There are 5 ways to turn a row about zero (a turn may also mirror it). The second row of each pair is the first, turned, with some noise. The first 50 pairs use one turn. New pairs use 3 turns, one after the other, and a turn may come again.
Some pairs, each with its turns in order after it:
[-17 -22 -24 -11  23  -1 -22 -16 -22]
[ 23 -24  33   5  23 -16 -13  14   6] -> k_844

[ 13  15 -23  20   0 -14  -9   4  10]
[  7  15  -8   3  13 -21 -17   9  20] -> k_248

[ 25 -13  21  22 -15  20  -7  -7  22]
[ 23 -29   3  22  -6 -15   6 -19  19] -> k_88

[-25  10  -1   4 -16   6   5 -14 -19]
[ -5 -13  -5  25   5  11  12  23   7] -> k_366

[ -8   4  15 -24   4  13  -9   9 -18]
[  4 -27  -1 -11   8  14   2  -7 -19] -> k_248

[  2  -1 -23  13  10 -20 -19 -16 -23]
[ -8  -6  -8  12  -2 -33 -29  -8  -4] -> k_248

[ 16   6 -16 -12 -12   6 -20  16  -8]
[-15  20  -5  15 -18  -6  -2 -15  -7] -> k_366

[-20   4  19  10  10   4   2   9  25]
[  1  11 -18  26 -13 -12  -9  -9  -9] -> k_844

[-20 -15   1  24   7 -24  21  10  -1]
[ 23 -11  34  -8   3  19   9   5   4] -> k_366

[-20  -4 -23  -5  -7 -21  12  23  13]
[  9 -17  11  13  -7   1  -4  37  16] -> k_177

[-25  14   1 -12  10 -20 -18  13 -25]
[-14  28 -18 -16  -3  23  -4  17   7] -> k_88

[ 14 -15 -25  21   0 -12   8  -7  -2]
[ -4 -16  19   2   4   2  11 -24 -19] -> k_366

[  3  11  14   0   8 -25 -19 -11 -20]
[ -9  -9 -13  24  18  -4 -18 -11 -12] -> k_248

[  3  11  12  13  11 -21  24  -4  11]
[ 21  -3  18   7  -2  13 -15  20 -11] -> k_88

[ 17   3  18 -17  -6 -13   4  -8  16]
[ -2  -4  -7 -13 -11  19  -5 -14 -25] -> k_844

[ 20 -23  19  24  23  -8  -7  24  18]
[ 16  -7  24 -36 -20 -17 -17 -14   6] -> k_366

[-17  22  17   2  21 -21 -23  16   8]
[  0 -30 -26  14 -13 -29  -2 -11  -8] -> k_844

[  4 -15   6  21  19 -10 -18  16   8]
[ -8  -9  25  13   8   2 -21   3  22] -> k_248

[-22 -16  25   8  16  11   7 -19 -15]
[-24   0  17   5 -17  18  -7 -10 -27] -> k_248

[ 23 -25  -8  16 -22   3  22   7  10]
[ 15 -23   8   8  -3   3  -6 -42   5] -> k_366

[ -2 -19  22 -19 -23  12   1   4  24]
[ 20 -25 -12 -10  12   8  12 -31  -3] -> k_88

[  9 -22  -8  10  23 -17  -2 -10  -9]
[  0   0  16  24 -13 -14 -18 -15   4] -> k_248

[  3 -21  18 -14  11  11  18  -9   2]
[-15  -8   9  -7  -3   1 -13 -26  20] -> k_177

[  7  21 -23  18 -10 -18  14   6 -13]
[  1  24  33  -3 -10  -5  10  20  -1] -> k_88

[  6 -25 -11  -5  18  23   6  10 -11]
[ -8 -20  -6  -5  14  26 -16 -11   4] -> k_177

[ -7 -18  18  16   9 -12  10  21 -24]
[  3   8  -7  -6 -16 -25  -1  35  -6] -> k_844

[-18  20 -11 -11   7  -5   6  -5  15]
[  1  15  -3   0  21  15  -9  14 -12] -> k_366

[ 8 21  3 -3 -2 -6  6 24 25]
[22 11 -5  0 17 16  3 15 17] -> k_248

[  0  25  11 -14  14  14  23  -2   8]
[ -5  10  -8 -29   8 -17  -8   2  23] -> k_177

[ -8  23  23  13 -18   8  18  22 -17]
[-22  18 -32  -1   5 -10  23  14  -2] -> k_844

[ -5  -4 -21  15  18 -11   8 -15  -2]
[ -9  13   8  17 -13  -7 -16   7 -19] -> k_88

[ -3 -23   1 -14 -16  20  17 -21 -11]
[  3  23  18  -3  24  21  -2  14 -14] -> k_844

[  4   6  14 -22  23 -23  12 -20  -1]
[ 29 -12 -14 -22   2   0 -11  -8 -25] -> k_844

[  1  -6 -10  -6  18   9  -9 -23   8]
[ -4   3 -23   4  -8   0 -23 -10  -2] -> k_177

[ 21   5 -24 -18 -20  18   4   9 -12]
[25  7 -6  6 33 18 -1 -3  9] -> k_177

[ 17  17 -17  25   1  17  21  -2  -6]
[ 11  30  13 -13   7 -23   2  10 -11] -> k_248

[ 16 -12  15  -3 -15  10  14  19 -20]
[ 10  -5 -13   4 -27   6   8 -19  20] -> k_366

[  7 -14  19 -15 -11 -18   6  12  23]
[ 30  16   0  -6   7 -10  -8 -17  19] -> k_366

[-24 -25  22  12   7   7   5 -19   4]
[-37   3   7   6 -24   6  -3 -12   6] -> k_177

[-12  24  -3  21   9  16 -24  -4 -14]
[-17  14 -25  -9   8   2   9  14 -28] -> k_177

[-14 -15   5  -7  -3  18   2  23  -1]
[-20 -17   3   5  16   9   8   5  13] -> k_177

[ -7 -21 -12  -5   8  -1  16  -2  24]
[  8  -8  -3  -3  -4  -8  -8 -11 -34] -> k_88

[14 11 23 -8 -2 -8 -4 -6 19]
[  9 -28   4   3  -4  20   2   1   7] -> k_88

[-22 -11   7  15  25 -17 -19   0  16]
[  0   4  36 -21  13 -12  -5  21   2] -> k_366

[ -7  -3  16 -12  -9  22 -23 -19 -14]
[-24 -17  -9 -21   4   5   6 -24 -13] -> k_248

[ 22  13 -15   8 -17  -3  -8 -20   2]
[ -1 -12   5  -5   0  31  16  -7  15] -> k_844

[ -9   0   7  18  -7  14 -19   8  -4]
[  6  10 -14  -2  -8 -10  -3  -7  25] -> k_88

[11  0 -2 -5 -8  5 -5 12 16]
[  5 -16   0 -12  -9  -3  13  -5   1] -> k_88

[-19  -8  24 -21 -20 -18   6  -2 -23]
[-14  13  40  16  10 -14  -2  -3   3] -> k_177

[ 20  12 -24  -8   4   3 -16  14 -13]
[-10 -15  17 -19   2 -11  15 -12  19] -> k_844

New pairs. What belongs after each?
[-13  21 -14 -25 -16  -2 -21 -15 -17]
[-28 -19  -5  -8 -11 -32  15  -3   1] -> k_366 k_248 k_844

[-18 -17  20  -9 -25   5 -12  -4  -2]
[  4 -16  -3  21  -4  -4   2  27 -19] -> k_88 k_88 k_844

[ -5  14 -11 -17  25  20 -11  -6  -5]
[  0   5 -13   9 -25   8 -20  15 -18] -> k_366 k_844 k_88

[ 18  19  25  20  12  -3 -12   7 -14]
[  0  -5  12  10   9   6  41  -3 -16] -> k_88 k_88 k_88

[ -3  12  -2 -25  13   6 -24 -14 -12]
[ -9   7 -25 -12  11 -21   3  18 -13] -> k_177 k_366 k_844

[ 13  15  15 -21  -8  -7   2 -25 -12]
[-17 -15   4  -7  -8  -6 -20  22 -19] -> k_844 k_88 k_177

[ -2  17  -4  19 -22  11  -4   1  10]
[-16  -4  10  -6  20 -17  -4  -5 -12] -> k_248 k_88 k_844

[-20  -4   0  -9  18 -18  14  -3   7]
[ 10  25 -18   3  -2  -3  -2 -10   3] -> k_177 k_844 k_88

[ 16 -10  10   0  15 -21  11   7 -25]
[ 18 -26  15  -5 -18   9  14  -6  -5] -> k_88 k_177 k_248

[ -3  16 -21  17   5  21  13  11  -4]
[  2 -14   2 -16  16 -10 -28   5 -14] -> k_177 k_88 k_844

[-17  12 -21  15  23 -23 -13 -16 -13]
[ 11 -32 -22 -18  17 -10 -17  10  -4] -> k_366 k_88 k_177

[-16 -11   6 -15   2 -13   0   8   8]
[ -5   5 -13  -7  -6  18   2  -1  18] -> k_248 k_177 k_177

[  2  10 -15  12 -13 -25   4 -19  21]
[  5  17  11 -19  25 -21  -9  12   3] -> k_88 k_844 k_88

[  4   7  -5 -15 -22 -24 -19 -21  17]
[ -7   1  -5   9  22  16 -15  14 -34] -> k_844 k_248 k_844

[-12  17 -16 -18 -20 -19  16  10   7]
[ -1 -13 -14  16  -3  22   6  24 -22] -> k_844 k_177 k_177

[ 24 -19   1 -25  14  10  25   7   4]
[ 22 -34 -20 -11  -6  -9   3  -7  -1] -> k_844 k_177 k_844

[ -1 -15 -17  11   4  10 -14 -15  22]
[-10   5 -18 -11  -6 -19 -16 -12 -15] -> k_366 k_366 k_844

[ 21   7  -7 -13   8  22  13 -16  20]
[  0   1   0   0 -16  22 -19  19 -23] -> k_366 k_366 k_248

[  3  17 -24   2  13   3  23  -4 -23]
[ 11   1 -27  -7 -10 -24   5 -22   0] -> k_366 k_844 k_844

[-21  -4 -24  -6  23 -14  15 -13  -7]
[-17 -33  -6  17  -6   0 -21  -5  13] -> k_177 k_248 k_177

[ 10  21  13  -7 -10  19   9  13 -19]
[-18  -5  -3  -9  29 -18  -3  -3 -14] -> k_844 k_88 k_177

[  0 -21 -22   4   2 -13  -3 -18  -4]
[12 20  7  6 18 17 -1 -9 15] -> k_844 k_844 k_88

[  8 -22  -2  16 -24 -20   6 -19   5]
[ 27  26   2   2   3  -9 -19  -8  13] -> k_844 k_177 k_844

[ -4   2 -10 -19 -19  20  23  25  -3]
[ 15 -19 -33  -8   2  20  -3  -2 -15] -> k_248 k_844 k_248

[ -5   8 -20  -3  14   2   6   4 -22]
[  0 -21 -11   5  17  13   3  -4 -11] -> k_88 k_248 k_177

[  0 -18  25  15  10   6  -2  -8 -24]
[  0  -3 -12   3  26  17 -13  -4  23] -> k_88 k_248 k_248

[ 15   1  22 -24  14 -19   4 -21  20]
[ 6 -6  4 -2 26  2 43 -1  3] -> k_844 k_248 k_366

[  4 -20   5  11 -23  23 -19 -15 -15]
[ -6 -19 -17  18 -19 -13  15  -9 -24] -> k_366 k_88 k_366

[-10   4   1  -8 -24   6  25  10   9]
[ 10  15  16  15  -5 -24  -8  13  -1] -> k_88 k_88 k_844

[  8   1 -18   8   7  23   3 -10   1]
[-14   8  12  11  -6 -22  -5   1  -9] -> k_248 k_248 k_88

[-16  -9  25  24  14  17  22 -19 -24]
[ 15   9   0 -37 -32  -9   9  -7 -22] -> k_844 k_248 k_366

[-18  -7  -2  23   5  20 -21 -22  23]
[-12   7  33   4  30  -2 -12 -14  15] -> k_248 k_248 k_844

[  8 -25   2  -7 -22   7  -2  24 -18]
[  0   0 -22   3 -10 -24 -26  12 -12] -> k_844 k_177 k_844

[ -2   7 -17  11 -21   7   1  -2   0]
[-13  10  -5   4   1 -12  12 -14  13] -> k_177 k_366 k_88

[  7  10  23  16  11 -14  18  -5 -16]
[-23  16 -16   2  22  -5  -4  12  -8] -> k_177 k_844 k_88

[  3  15  14 -18   0  19  12  -7 -18]
[ -6 -26  -4 -11  -9 -22  -9  -4   9] -> k_88 k_88 k_248

[-24 -14  11  10   6  15  16 -25  22]
[ -4  17   8  -2  -3 -18 -41  15 -10] -> k_248 k_844 k_88

[ 17  -6   5 -19  -9 -10  12  20   1]
[ -5   4  11  13  16  -7  22  -4 -12] -> k_88 k_248 k_248

[ 18   5 -25  10  -9 -15 -12  17 -21]
[ 33  19 -10 -13  -5   7 -19  -7   8] -> k_88 k_177 k_366

[-19  25  24  -7  16   8 -15 -13   5]
[ 10  -3 -28   7   3 -17  10  24 -21] -> k_366 k_177 k_88

[ 23 -20  22  -2  -5  15 -23 -17 -21]
[-19  26  -3  26   4 -21  24  10 -10] -> k_248 k_177 k_177

[ 25 -21  -2  10  23  10  20 -22   3]
[-10 -31 -12 -25  -8   4  -2  20  19] -> k_177 k_844 k_366

[-22  18 -13  12   2   1  18  -7  -3]
[ 11  13 -11  15 -18  -9   6 -19  10] -> k_844 k_844 k_177

[ 10  -1   3  12   7 -15  -1 -24  16]
[ -5 -11   6  -5  -9 -27   5  19   3] -> k_248 k_366 k_844

[-12  -3 -11   3 -13  18  19  17 -24]
[  3 -23 -14 -30   0   8   1   0  21] -> k_177 k_366 k_248

[ -3  17 -12 -19  22 -15  17  21  16]
[  4  17  14 -12  23   4 -19  15  24] -> k_366 k_88 k_366

[ 18  14 -17 -23   6   5 -24 -17  10]
[  8   8   5 -27  26   5  12 -21 -17] -> k_844 k_844 k_177

[ 22 -22   0 -12  -6 -10  13  19   9]
[  5  16 -35   4  -6   1  16 -11  -2] -> k_248 k_248 k_844

[ 20  14 -25  -8 -19 -14   9  -3 -10]
[ -9  -4  -1 -17 -16 -26  19   6 -18] -> k_366 k_88 k_177

[ 21 -14 -22   8   7  12 -24 -12  21]
[ 13   8 -27   5  17  35  -7  -2   0] -> k_844 k_177 k_844

[ 15  11   9  15  10   2 -21 -13   4]
[ 4  5 -5 -7 -8 28  1 18  9] -> k_88 k_248 k_248

[ 16   1  19  14   6 -14 -21 -15  10]
[ 14  -4   0 -11 -17 -27  17  -1   8] -> k_366 k_177 k_366

[ 14   8  16  -7  18  -6 -10   5  13]
[  7   0  12   8   6  -6 -28   6  10] -> k_844 k_88 k_88

[  5 -18  10  -6   0   0 -24  22 -22]
[  7   5 -10  -2  -1   5  27  13  29] -> k_248 k_844 k_88

[-19  19  10  11  10  17  -5  12   4]
[-17  -1 -15  -1 -26  14  -3   5  -7] -> k_177 k_844 k_88

[  4   8 -13  -3  -4   2 -24 -13  22]
[ 15  -4  14 -14  16 -16  17  -2  -3] -> k_177 k_177 k_248

[ 17 -16  -1 -23 -12  -4   8   0 -16]
[ 3  6  2  6  9  4 16  6 31] -> k_88 k_248 k_88

